All rows are made from the same 10 directions, up to rounding. Whole rows:
[[ 12  -3   3   9   7   4 -13  -3  -4  -4  -5  -3   1 -18  -3  19 -20  -2
    5   6   0  -2   3   1  -4  -4]
 [  5  -9  24 -14 -10   6  24   4  -2  -8 -10  -1   1 -14   1  20  -9  14
    3  15  -1  10   8  -6   9 -15]
 [  3 -16   9  -7   3  -5   4 -11  14  13  -1   1 -12 -16  -9  16   6  10
   -2   0  10  21 -11  17  -4 -14]
 [ 14   8 -19  -2   7 -12  -8 -10   1  -6 -12  14  -8   2   2 -12 -17   3
  -24  13 -13  -6  10 -17   8 -11]
 [  0  -8  -3  -6  -2  -1  10  -7   1   5  -8   1  -7   2  -3  -6  13  -2
    2  -6   3  12   1  10  -8   5]
 [ 29   1  26 -12   9   2   1   3  27   4   3   8  12 -20  18   1 -24  -1
   -1  21 -16  -1   0 -17  -6 -28]
 [-12  14 -31  -1  -7  -7 -14   9  -4  -4   7 -14 -10  16 -19   2 -13  10
  -16  12  13 -10   1  -3  21  -4]
 [  1  10   1 -10 -10 -15  16  19  10  -5   6  -2   6  21  -5 -32  -3  -4
   -9   3 -12  17  21 -30  10  -7]
 [-15   8 -22  14   4  -4 -18   0  -2  -7   5  -6 -14  15 -21   3  -6  -3
  -14 -18   3 -12  -4  -1   7  14]
 [ 15   0 -11 -28 -10   6  12   6  15  12  -8 -13   1   3   3 -14  -2  -4
    7  25   9   9   6  10  -9 -14]
 [  0   5  -7   3  14 -13 -29 -23  -6  12   9  18  -1 -19  13  21   1  30
  -17  21   6  -4 -15   9  17 -25]
 [  9 -14  14  15   9   7   1  -6   2   6   0  15   8 -21  19   6  10  -7
   12  -1   3 -16 -28  17 -16   3]
 [-13   7  12  -7  -7   8   2   8  -5  -1   9 -14   8  11  -1   2   7  -1
   13 -11  -1   8  14  -4   1   8]]

Rows cut short, each followed by the rest of it:
[  6   3  -3  12   7  -4 -10  -5  -9 -12  -8   5  -4  -5  -6   7 -18  -2
  -9  -3 -10] | [ -4  11 -14   4   1]
[ 17   3  -2 -18  -5  -2  18   8  17  -4 -10   6  -2   6   7 -19 -14  -2
 -14  20 -11] | [ -6   4 -17   3 -15]
[-14  -8   2   3  -2   6  10  -1   6  -4  -2   1 -15   4 -11  12   7   2
  -8 -17   5] | [-13 -20  10   1  10]
[  2   6  -2  -5   5   3 -14  -1  12  -3   1 -14 -10   3 -18  11 -21  -4
  -6  -9  -5] | [ 5 13 -7 -1 -2]
[ 11 -15 -31  -4  -4  -2   9  -1  17  11 -15  -4 -20   0 -14 -14   4 -12
  -4   8  21] | [ -2 -22  28 -16   1]
[-3  2  8 -6 -3  6  6  5  6 -2  3 -2  1  3  2  3 -1  1 -1 -1 -3] | [-7 -4 -3  2 -1]
[ -4  -6   5  -7  -5  21   0   4   6 -15 -12 -26 -21  -6 -31  45 -33   2
  -1  -7   6] | [-9  5  4  3  2]
[-16   0  29  26   5   6 -10  13  -2 -15  20  -5   4  -8 -12  35 -16   3
   2 -21  -4] | [-17 -12 -12  11   7]
[  7  -4  15  -8  -1  -1  16  10  28   5   8   6   2   1   5 -12   0  -4
  -4   3  -5] | [ -3 -15  -7  -5 -10]
[  9   2 -25  35  17   4 -37  -6 -15   0  -1  -3   5  -8  -1  -3  -8 -26
  15 -11   6] | [-20  -7  15 -21  23]
[-17   5 -23   4   1   0 -12 -23 -35 -13 -20   4 -16   9  -9  14   4  11
 -12 -14  -3] | [-2 19  3 12 18]
[  8   4   5   1   1   8   3  -1 -12 -23 -20  -4  -3   1  -8   7 -27  -9
  -3  -7 -20] | [ -2  31 -23   1   9]
[  6 -11  28  -2   7  -5  -5  -3  18   4   8  -8  -6 -21 -18  31 -17   8
   1  -6   0] | [ 29   6  -4   0 -19]
[  0   6   6 -19  -7   6  16   8  14   5   4   2   7  11  15 -16   8   1
  -1   9  -4] | [-10  -6  -4   0  -5]
[ 13  -7 -11   2  -4   2  11  -1 -12 -13 -25   2  -8  -8  -5   4 -17  -1
  -4  15   1] | [-6  7 -1  1 -1]
[ 11   4   2 -33  -4   3  21  -4  20   6 -12   5  -2  16  13 -29   7  -5
  -8   4 -17] | [ 10  15 -11  -8  -7]
[ -1   7   2   3   7   7 -11  -4   1   8   9   5  12   3  19 -10  13  -8
   9  -6  -4] | [-13  -9   6 -11   8]
[ -1  -3  -6 -15  -5  -1   3   4  22   3  -1 -19 -19   6 -28   8 -13   1
  -8  -3   8] | [16  5  3  0 -8]
[-19  10  14  -1   3  15  -1 -12 -16 -10  -2   9   4  12  16   8  13   5
  -1 -23 -18] | [-19   5  -7   4  20]
[ -5   1 -17 -10  -2  -3   4  -7   7  -2 -10   1 -19  12 -12  -3   0   4
 -18  -5   0] | [-1  0  1  4  1]
[ -6   1 -12  -8   5   9  -9 -14  10   2  -3   7 -18  -4   2  23  -5  17
 -20   9   7] | [-33 -30  16   8  -8]
[  0 -10  24   9   0 -10  16   2   2  -5   3  17   2 -10   3   4   4   8
  -6  -3  -8] | [  7  -7 -12   7  -7]
[ -2  -5  -7  33   2  -9  -8   8 -21  -6   3   0   8  -4  -8  -8   3 -14
  13 -11   6] | [ 4  2  0 -4 18]
[-22   0   0  13   5   0 -19 -17 -26   5   8   1   1  -4   0  22  22  13
   8 -17  10] | [ 6 -2 18  6 13]
[ 11  -5  25  -3   0   8   0  11  13   6  12 -10  13 -19   4  16 -11  -1
  17  12   5] | [  6  -4   2  -6 -15]
[  8 -15  27  31  -5   7   9  31  -4 -14   9 -10  15 -26  -9  23 -24 -11
  24   8  11] | [-12 -16  -2  -2   0]
[ 10  -4  -7  -6  -4  22  11  -7 -16 -13 -30   1  -3  -6  10   9  -9  -4
   5  12  -2] | [-25   1  10  -7  10]
[ -1  -3   1  -4   4   4   0  -9   5   1  -7  -2  -9   3  -6   2   3  -6
   0 -17  -5] | [  7   6   3 -10   8]
[ 23  -1  15   0   8   2  -8   3  11   7   5   2  16 -22  15   4 -15  -3
  11  21  -2] | [  1  -2  -2  -8 -19]
[ 18   8 -10   8  13   8 -35  -4  -2   3   5  -1   8 -27  13  29 -32  10
   0  37  10] | [-33 -18  10   5 -22]
[  7 -16   7   0  -5   6  19  -5 -11  -2 -17   9  -1 -16  10  10   7   6
   7  12   7] | [ -3 -10  14  -3  -1]
[  6   4  -6  -4  -4   0   4  16  17   6   9  -8   6   8   0 -20  -2 -12
   5   7   4] | [-4 -6 -1 -7 -3]
[ 19 -17  22  -8  -4   6  13   4   2  12  -4  -6  13 -27  10  10   2   0
  27  21  12] | [ 21  -1  16 -14 -15]
[ 10 -11 -20  -1   3 -19  -1  -8  15  20   0   6  -9  -4  -5 -19  15  -2
  -5   8  15] | [ 21 -13  18  -9 -11]
[ 12  -1   5  12   5   2  -1  16  21   6  15   7  12  -8  14 -11  -6 -11
   3  12   3] | [-29 -34   2  -9  -6]
[  1   0  14 -37  -2  22  13   1  48   9   2 -12 -15   9  -3  10  -8   0
  -9  -5  -4] | [-14 -16   6 -10 -11]
[ -9   3  17 -10  -4  -3  14   0   4   4   9  15   8   5  20  -7  18  14
  -6   4  -7] | [-3 -9 -7 10 -8]
[  9  14   1 -15  -5   3   7  13   5   9   9   3  26  11  31 -35  11  -7
  12  21  -6] | [-8  3 -8 -4 -6]
[ 19  -8   5 -11  -4  -9  11  -9 -16   6 -16   4  10 -14  11 -10   6   4
  13  20  -1] | [ 39  29  -1  -4 -13]
[  3  -5   9  23  11   2 -11  -9 -18   0   1  16  12 -19  18  10   6   0
  10  -1  -1] | [-13 -14   8  -5   6]
[  2  11 -21  12  13  -6 -39  -8  -6  12  12  -8   7   0  -1  -6   0  -9
   9  -3   6] | [ 5  6  9 -9  5]
[ -1 -10  16   2   8  -2   3 -13   7  -2  -5   6 -12  -7  -9  13   1   1
  -6 -22 -10] | [15  4 -2 -5  2]
[ 3 -3 10  9 -1 -8  4 11  3 -1 10  7  7 -9  3  2 -5  6 -2 12  2] | [ -3 -12  -7   9 -12]
[ -1   6   3   7  -2   2  -2  13  -2 -11   4  -5   4   1  -5   6 -18  -1
  -2   4  -3] | [-12   3 -14   9  -1]
[  8   5 -19  -6   8  -7  -9 -25 -12  -3 -21  16 -10   1   8  -7  -2   7
 -18   5 -13] | [ 2 16 -5  3 -2]
[ -3  -7  12  -7  -5   1  21  10  25   4   7   2  -4   9  -1 -13  11  -7
  -3 -11  -2] | [ -2 -17  -1  -7   2]
[-10   5   4  -5 -12  13   8  14 -12  -3   3 -17  12  11   1  -3   7  -7
  21  -4   4] | [ 0 11  2 -3 15]
[ 13  -3 -28  22  13 -26 -17 -15  -8   2  -7  23  -8  -9   0 -15  -2   1
 -19  10   0] | [ 1 -7  0  3 -7]
[ -2   0 -15  -8  -2  -4   4  -6   2  -3 -11   1 -16   7 -11   0  -4   6
 -16   1   0] | [ 1  3  0  6 -2]
[  4   8 -21  -9  10  -7 -20 -20   4   1  -8   6 -17   0  -5   8 -14  13
 -25   8  -4] | [ -3   4  -1   9 -13]
[-3 -2 17 -3 -7  7 14  7 -6 -8 -2 -3  6  0  3  5  1  1  8 -3 -5] | [ 2  8 -7  2  4]
[ -4  -1   7   0   3   5 -10  -1   8  -3   4 -13  -9  -5 -18  26 -16   3
  -2 -10   2] | [ 4  3  0  2 -3]
[ -7  -2  11  14   4   4 -13   3  -4   1  12  -7   5 -10  -5  20  -2   0
  11  -9   6] | [-2 -7  6 -1  4]
[ 23 -12  16  -9  -5   7  24  20  35   3   0  -1   3 -11   4  -8 -15 -12
   4  19   1] | [-11 -21  -1 -13 -16]
[-19   9  22  -2  -2  -7  -3   7   3   3  26   0  10   6   3   7   9  16
  -3  -7  -4] | [  8   0 -14  18  -8]
[ -3   6  -9 -11 -18   5  12  18 -15  -4  -3 -22  10  15  -5 -14   1  -7
  17  11   8] | [12 25 -3  2  7]
[  0   6   3 -10  -7  -2   6   3 -10   0  -2  -6  10   8   4 -13   6  -1
   9   2  -5] | [ 20  26 -10   2   1]
[  5  -6  -8 -10  -7   6  10   7  10  15   0 -11   3   4   2 -16  15 -12
  16   5  14] | [  7  -8  20 -17   3]
[ 16  -8 -11  23  10 -11 -12  10  25   4   7  -5  -7  -5 -21 -14 -16 -27
   0 -10   4] | [  3 -13   1 -19   3]
[ -8  -2  -1  -3  -8   8   9   8  -1  -9  -4  -8  -8   2 -10  16  -8   6
  -3   3   7] | [-12  -6   3   8   1]
[-14   4  10 -12   1   6   3 -15  -4   9   5  17   4   2  26   5  26  19
  -5   0  -3] | [-12 -15   9   7  -2]
[ -9   1 -10 -17  -2  24   1 -13   2  -9 -20 -11 -23   8 -12  25 -10   4
 -10 -11  -1] | [-22  -1  12  -1  12]
[ -6 -10  -7  15  -1  -7   1 -10 -27   1 -11  -3   1   3  -9 -12  25 -15
  20 -27   3] | [ 35  24  11 -15  27]
[-9 -3 10 -9 -6  4  8  2 -1  7  6 -5  4  1  4  5 15  7  9 -1  7] | [ 8 -3  9  1  0]
[-17   5  12  21   4  -4 -10  -2 -26   3  17   9  22   4  17 -11  30  -4
  18 -22  -5] | [ 6  4 -1 -2 20]
